The rows of a group lie close to one hidden flat surface of 12 dimensions, which passes through zero. Surfaces can cross.
In the rows, 128 means zero.
Some rows, each with its group after it:
[ 73 133 215  73 138  97 134 118 129 150 162 112 111 111 102 176  59 179]
R
[133 130 142  82 105 145  76 121 132 150  79 178 130  76  95 121  64 139]
B
[102  92 141 157 126 122  86 131 165 111 134 127 198 156  72 153 146 154]
R
[107  82 125 153 173 103 121  95  85 162 209 136 159 150 158  94 133 154]
R
[172 155 131 168 156 130 135 165 118 131 153 147 118 147 100 159 149 153]
T
[116 181 141 151 146  63 152 115 147  41 175  80  98 105 109 155 161  86]
T
[119 105 136 120 104  84  76 155 188  42  54  93 185 135  58 143 105 117]
F
[143 143 133 144 121 135 134 149 128 100 136 131 114 102 122  59 132  72]
R
[ 91 111  81  67 148 133 110  42 130 124 109 135 162  71 123 110 156 144]
R
[112 120 112  91 153 172 150 155 101 129 106  96 106 112 108 157 140 136]
R
[146 138 148 166  69 153 156  95 187 109 108 113  86 125 149 144 105  94]
F
[ 89  72 184  90  93 177 112  99 179 149 117 153 115  83 128  95  89 136]
T
[125 105  86  80 171  75 177  72  68 165 138 146  85 120 123  87  87 122]
R
[129 120 181 119 111 104 179 124  77 119 119 105  88 138 166 106 154 132]
B
[113 138 148 136 140 168 162 145 137 147 113 153 118 136 168  76 170 129]
T
[120  64  91 113 147 139 144  75 119 127 136 109  94 116 161 120 112 117]
F
[159 125 116 135 151  54 131 144 146 125 125 145 117 176 154 112  91 119]
F
[122 120 176  95 128  78 130 185  90  90  92 104  95 131 164  79 124  98]
B
[ 79 137 151 131 139 193 108 133 140 168 202 122 118  81 157 106  81  90]
F
[132 152  71  89  94 127 159 137  91 197 141 140 104 145 128 133 114 105]
B
[115 116 164 149  87  72 170  97 151 118 139 117 106 159 142 111 114 105]
B
[142 126 113 149 118 117 127  86 160 113 110 144 146 135 155 131 159 136]
R
[121  94 107 122 201 197  92 134 141  93 132 110 142  77 148  98 132 133]
B
[136 136  95 124 126 139 129 163  95 134 145  94 108 135 123 150 104  95]
B
[144 140 137 139  92 130  85 154 156 134 100 148 132 135 147 153 117 120]
F
[106 132 132 136 148 186  96 172  53 176 187 139 151 101  83 123 144 128]
R
[ 96 156 168  99 102 158 142 123 104 140 119 126 118  93 137 129 159 130]
T
[ 97 120 159 124 134 132  97 115 197  79 177 111 108  71 112 147 137 111]
T
[108  73 131 139 131 145 156  82 153 123 152 110 134 133 125 104 127 142]
B
[130  89 120 143 129 108 125 159 212 148 148 163 167 189  97 100  96 140]
B
[162 228 152  89 101 174 132 197 113 144 111 141 124 116 149 161 157 163]
F
[126 145  96 110 135 137 112 133 149 153 126 173 168 134 112 113 156 145]
T
[145 170 128 174 141 133 135 117 131 127 138 139 106 127 167 133 129 109]
T
[171 135  99 137 125  89 132 150 125 125 128 137 121 160 157  80 122  99]
R
[119 130 137 112 146 134 149 150 150 149 142 133 101 143 175 121 116 130]
R
[119  72 142 145 109 162 194 110  96 205 168 154  96 174 151 101 163 149]
F
[135 154 110 115 167 120 187 162 100 101 135 104  82 127 113  98 158  95]
T
[ 59  53 138  81 148 164 105 115 156  98 120 119 178  88 107  67 169 135]
B
[128 111 103  90 114  63 182 140 131 148 115 141 106 182 145  77 124 104]
B
[112 137 147 113 171 123  99 141 171 154 179 159 118 121 173 128  81 140]
F
[125 138 174 109  66  65 154 106 142 138 114 137 104 145 131 114  82 115]
T
[117 111  59 125 164 131 103  64 190 127 126 162 148 120 208 101 149 118]
R
[129  83 140  99 114 149 181  78  92 115 136  66  93 115 160 128 136 158]
F
[120 138 119 130 152 166 126 129 135 125 143 121 112 110 183 113 141 112]
B
[113  71 105 130 199 116  97 153 121  93 147  87 152 142 131 131 113 133]
T
[119 133 174  57 138 107 144 119 112 180 121 187  91 109 103 154 118 186]
F
[137 114 189 130 104 107 147 163 159 112  85 136 110 150  94 118  91 132]
T
[101 108 176 128 145 131 130 150 145 112  97 113 121 134 160  97  98 119]
T
[104  97 171 120 176  88 141 167 127 108 162  90 157 170  79 144 122 177]
R
[122 114  98 142 138  83 127 107 136 128 117 156 141 146 127  82 132  95]
F
[ 51 163 137  83 115  64  98 153 136 108 130 129 176 110  53 137 161  97]
B
[136 142 131 104  81 164 158 118 113 121 107 103 114 114 181  99 157 119]
F

New rows. What belongs after each?
[116 124 142 127 129 131  80 142  88 138 136 117 119  93  94 163  66 109]
F
[158 128 110 113 110 129 178  77 181 118  96 144  80 138 221 117 154 134]
F
[ 93 114 170 119 105 175  76 112 116 157 114 180 155  94 207 102 201 152]
B
[118 142 107  96 143 153 133 137 127 152 135 139  98  98 111 128  96 106]
F
[142  89  87 172 117 145 116 153  49 185 176 147 133 142 121  56 122  78]
R
[147  68 140 107 122  90  61 167  71 142  85 128 151 165 145 173 119 177]
F
[115 126 117 124 158 121  82 185 195  82 136 105 175 142 117 125 120 119]
R
[161 152  50 139 110 181 171 151 133 105  98  92 120 135 139 107 172  76]
F
[106 109 205 112 129 136 129 128 103 150 156 139 113 103 152  87 115 156]
B
[107 134 132 142 129 115 119 140  99 125 164  95 131 128 128 150 133 110]
B
[151 119 106 123 120 162 140 161 122 133 118 124  92 125 121 136 127 110]
T
[104 120 133 109 137 136  88 126 115  98 110 122 181 103  76 142 164 156]
F
[125 128  97 124  88 134 147 100 134 106  86 119 152 124  75 135 167 120]
T
[118 154 188 111  55  61 130 160 148 149 122 151 133 152  53 147  74 124]
B
[132 111 108 125 167 114 153  64 102 121 125 133 120 117 165 102 157 144]
B
[150 158  98 120 129 130 113 101  98 154 144 138  99  91 118 140  63 108]
T
[126 114 228 119  96 137 127 111 124 114 113 118 106  85  78 129  68 155]
B
[114 147 142 108 126 137 177 162 157 133 146 125  98 134 165  89 137 107]
B
[159 186 115 117 118 140 107 180 145 113 103 140 130 119 140 140 138 115]
R
[146 176 167 131 134 107 142 144 128 108 124 133 121 125 113 131 136 142]
R
[172 141 164 161 120 112 112 174  82 131 143  96 120 164 124 201  89 161]
F
[129  79 110 162 164  66 146  85  70 143 165 134 138 169 153  86 143 136]
F
[122  58  87 120 127 111 178  92 149  55  46  76 105 129  33 124 119  85]
R
[ 80 115 159  57 115 152 126 149 121 147 147 105 122 100 142 117 101 135]
R
[121  91 163 166 145  59 132 128  99 135 161 122 148 182  50 154  89 161]
R
[124 110 132 140 162  98  88 131  72 136 150 130 153 132  91 154 119 152]
F
[111 133  78  96 104  81 122 122 102 184 112 186 160 166 139 117 183 127]
B
[138 117 162 137  77 123 133 120 210  88  87 117 125 137 130 146 121 126]
F
[ 89 111 107  95 168 129 141  82 147 186 136 169 108 132 163 156 109 154]
R
[157 135 135 108 122 114 112 127 155 109  92 134 118 137 167 170 133 166]
F
[162 172 100 134 163 110 139 154 118 164 138 170 128 154 124 110 117 135]
T
[140 149  94 165 164 151 111  74 162  80 132 101 122  79 104 168  98 111]
B
[117 119 183 130 150 148 132 182 174 109 132 135 109 125 125 119 153 134]
T
[128 178 153 116  94 143 149 142 144 114 118 107 100  97  88 129  92  92]
F
[112 139  57  64 180 136 111 147  99 158 150 148 156 113 125 103 136 137]
T
[128  96 153  90 117  88 199 103 133 100  96 108 106 135  61 117 131 154]
F
[121  99  95 113 100 157  98  79  94 107 119  93 171  89 132 122 166 136]
R
[139 136  99 114 142  88 109 146 116 133 119 135 122 140 159  96  99  94]
F
[117 121 134  92 169  86 134 149 185 143 139 168  97 132  87 116  57 117]
F
[103 113  84  45 195 105 115 142 150 117 131  89 133 134 172 146  87 148]
R
[118 101 126 121 125 213 124 126  88 128 142  66 124  94 117 186 139 158]
F
[132 152  97 131 139 142 144 127 152 157 118 184 140 140 127 118 190 135]
F
[147  89 166 116  81 170  92 162 164 154  85 155 110 126 122 144  64 141]
T
[128 144 176 144 160  91 156 142 126 112 163 116  99 143 170 101 117 122]
B
[106 118 150 142 123  62 163 106 123  63 109  83 139 148  96 136 181 126]
B
[136 176 151  83 118 145 150 115 113 167 127 163  70  88 132 157 112 149]
F
[104 138 138 128 132 181 167 163 121 164 199 112 151 151  93 141 179 170]
B
[118 118 137 139 136 116 158 110 178 118 156 123 135 149 102 118 116 135]
B
[ 97 110 152 147 140 101 127 119  99  76 124  90 143 132 158 125 209 123]
B
[142 134 136 136  70 174 135 142 161 142 101 140 125 134 120 151 130 129]
B
